There are 3 ways to turn a row about zero (a turn may also mirror it). The second row of each pair is the first, turned, with some noise. The first 27 pairs use one turn. New pairs use 2 turns, one after the other, and a turn may come again.
Some pairs, each with its turns in order after it:
[-13   0  12 -14   6  21 -14   9]
[  5   6  15   7  -9 -11  17  19] | (0)

[ 11 -13  -6 -18  12   2 -19  -4]
[  0 -31  10   1  -2  -9  -3   3] | (1)

[-15  10  11  -5 -11  12   7 -14]
[  8  -5 -18  -6   8 -19  -2   4] | (2)

[  4   8  -1 -18  -6 -14 -10   9]
[ 2 10  1  8  7 18 -8 15] | (0)

[-22   4 -19  18  23  16   8 -12]
[ 23 -31  12  11  20  -2 -13  -7] | (2)

[-12   2 -21  17  -1   7 -17 -22]
[ 19 -25   6   0  16   5  16 -16] | (0)

[ 20 -12  16 -16 -22 -15  -9   8]
[-27  25 -16  -9 -13   4   7   7] | (2)

[ 22   4  17 -19  -5   7 -10  12]
[-13  12 -11  13 -14   8   7  21] | (0)

[ -9  17  14   6  -3  13  -4 -20]
[ -8  19   8  -9   5  -3 -23  -4] | (1)

[-14  -9 -16 -16 -18   3  10   7]
[  2   5   4  -6  30 -12  -8  15] | (0)

[ 16  20 -11 -22 -11   3   8  19]
[  4  10 -12  11 -37  -1   1 -15] | (2)

[-18 -17 -11  15 -20 -21  -2   1]
[ -8  -9  15 -27  25  10  -6  -5] | (0)

[-23  12  12 -15 -21  23   0  -2]
[ -1  23  14  12  14 -15  24   4] | (0)

[ -9   7  -6   1  -3 -19   9  -7]
[17  4 -3  9  4 -1 14 15] | (2)

[  0  -3  -9  -4 -16   0  16  19]
[21  7 -4 -2  1  6 21  8] | (1)

[  9   9   6 -12  -7  -3  12  -5]
[  1   5 -16   6  -5  -9  13  -5] | (2)

[-15   4  22   1 -21  16 -11  13]
[ -8   5  -6 -19  -6 -24 -16  11] | (2)

[-16   4  22 -23  10  -7  16   8]
[ -7   1  -7 -29 -24   6   8  10] | (1)

[-18   5  15  16   8 -14  20  17]
[-15  19 -20  -9 -15  13  19 -12] | (1)

[  0  -9 -11  16  -9 -17   4  11]
[-1 14 10 13 -1  8 -5 17] | (2)

[ 9 14  8 -6 -7  6  5 18]
[-19  12   0  17  -5  -3  -5   9] | (0)

[-13 -11   8  12   3 -18   3  -6]
[-1 -1  8 -1 15  1  9 22] | (2)

[-14  -6   9  19  20  14   6  -3]
[-17  10 -15  -5   0 -19   1 -16] | (1)

[  3   5  -9 -17  16 -20   8  -7]
[ 21  10  -8  -1  -2   8 -20   1] | (0)

[ 15   3  23   0  -9  -9 -11 -20]
[-20   5  21   6   3   5 -12  15] | (1)

[-18 -23   9  -1  -1  -6   6   6]
[-14  -4 -12 -17  11  -1  17   3] | (1)

[ 21 -22   2  -2 -10  21  22 -21]
[  0   9  -1  10   8 -33  -2  35] | (1)

New pairs. What belongs after each?
[-14  -4 -11  23   0 -16  -3 -18]
[ 17   8 -22 -12 -11  -4  18   6] | (0) (0)

[ 13  17  12 -15 -14  18   0 -17]
[-10   0  32  -7  -9  15   4  -8] | (1) (1)

[ 18   9  11 -19  12 -11 -17  -7]
[-18   6  13 -17   0   3  23  10] | (1) (0)

[-11 -10  12  20  -7  16   5   9]
[  1   2 -15  -5 -22  10 -17   2] | (1) (1)

[  3  -4  19   3   7  14 -18  -9]
[  7  15  21 -10  -8  12   5  -6] | (1) (0)

[ 20 -11  13  -9  -5 -19   2  -4]
[-20   1  16  -6  -1 -18  -4   5] | (1) (0)

[-13   3  20 -13  11  -6  20  10]
[ -1   4 -17  -3   9   9  26  13] | (2) (1)

[ 3 11 -9  5 11  0 -4  0]
[-8  1  5 10 13 -6  4  1] | (0) (1)

[-16   2   2 -21   5   0  17  -2]
[  1   3  14   9 -20  19 -10  -6] | (0) (1)

[ -9  -8 -20  11 -21 -19   9  -9]
[ 10   8   9  17 -12  -7  10 -29] | (2) (1)

[  3  21   3 -15 -11   0  23  16]
[ -3  18 -17   9 -22 -14  -4 -16] | (1) (2)

[-16 -13  12  -5   0  18 -18 -22]
[ -1 -19  10 -22  -4  19  19  14] | (1) (2)

[ 15 -19 -15   9  -2 -19   4  20]
[-18  -2  22  15  -2 -15  16 -13] | (2) (0)

[13 22 -3 13 -2  7 -5  0]
[  0 -15   2 -14   4  -7   9 -18] | (0) (0)

[-16  -9  18   5   0  14 -10   0]
[ -5  13   0 -14  -9   7   7  20] | (0) (1)

[ -9   4  -1  -4 -19  21 -20  19]
[ 3  4  7  7 14 27 13 20] | (2) (0)

[-22 -20   0   3  22 -13   7   3]
[ -5 -15  28  -9  -4   6  -2  18] | (0) (1)

[  9 -18 -21  22   4  -4  21  18]
[ -3  -6   1 -22   2  34  -3  21] | (0) (2)

[-15   1  13   5  -5  -9  -8  10]
[ -5  -8  -5 -12  -1 -20   3   2] | (0) (2)

[-13 -23  17 -11 -23  10 -16 -17]
[ 19  13  17  -6 -27  -4 -14  23] | (1) (0)

[ -8 -21 -15 -17   5  -1  -7  -3]
[  3 -12  -1   2   5 -19  14  20] | (2) (0)

[  4   1 -11  -7   3  -5  23  -1]
[  2  15   0  13 -11   6 -13  -1] | (1) (2)

[ -4   9  19  22 -11  11 -23   2]
[  5  -2  -2 -21 -18   4  31   2] | (2) (2)

[ -5  -3  22 -15  -3  18 -17  -1]
[19 14  3 -9 16  6 -4 19] | (2) (0)

[ 15 -14 -18 -16   9  15 -22  10]
[11 -6  1 11  2 -4 39 -3] | (0) (1)

[ 10  21  -2  19 -11 -21  14   0]
[ -4  26   1  18 -17  18   0  -3] | (2) (1)

[  7  20  19  12  18  20 -12  22]
[-17  20   6  -9   7  17 -26  24] | (1) (1)

[ 10  13 -16   8  -5  18 -11  -8]
[-5 -4  9 21 20  8 -5  2] | (0) (2)

[-15 -11 -22 -14 -12  -4 -21  22]
[-17  -6   4  16  13  -1  22  28] | (2) (0)

[  0   9  -3 -11  14  -6   8  18]
[14  9  4  2 13  1  3 21] | (1) (1)

[-10 -13 -21   9 -12 -15  14  -8]
[ 19  -9 -14  17  -6 -14   6 -18] | (1) (1)

[ 10  22  10 -11 -11 -19  -8  11]
[  5  20   6  -7   5 -10  -9 -31] | (0) (1)

[ -5 -18  23   3  16  -6  -3 -18]
[ 14 -17   2 -10  -5   5  -3  30] | (1) (2)

[ -1 -18 -18   2  17 -15  -7  -8]
[-22   3 -12  -8  -9  20  -5 -14] | (0) (2)

[ -3 -15 -21   3   0  14  22   5]
[ 15  -8   2 -16  -6  20 -19  10] | (0) (0)

[-13  11  -7  -7  22   9   8   7]
[-13  -2 -15 -24  -2   7   8   4] | (2) (0)

[ 21   6  18  -3   1  -2 -12  15]
[  2  12  -2 -21   2  16 -15  13] | (2) (1)

[15 18 23 -5 -4 10  7 -5]
[ 27   6  -3  11   8 -14  -8   4] | (0) (2)

[ 19  -8  -4  17  -1 -15  -1   7]
[ 10  -5  10  -6   2 -29   2  -3] | (2) (2)

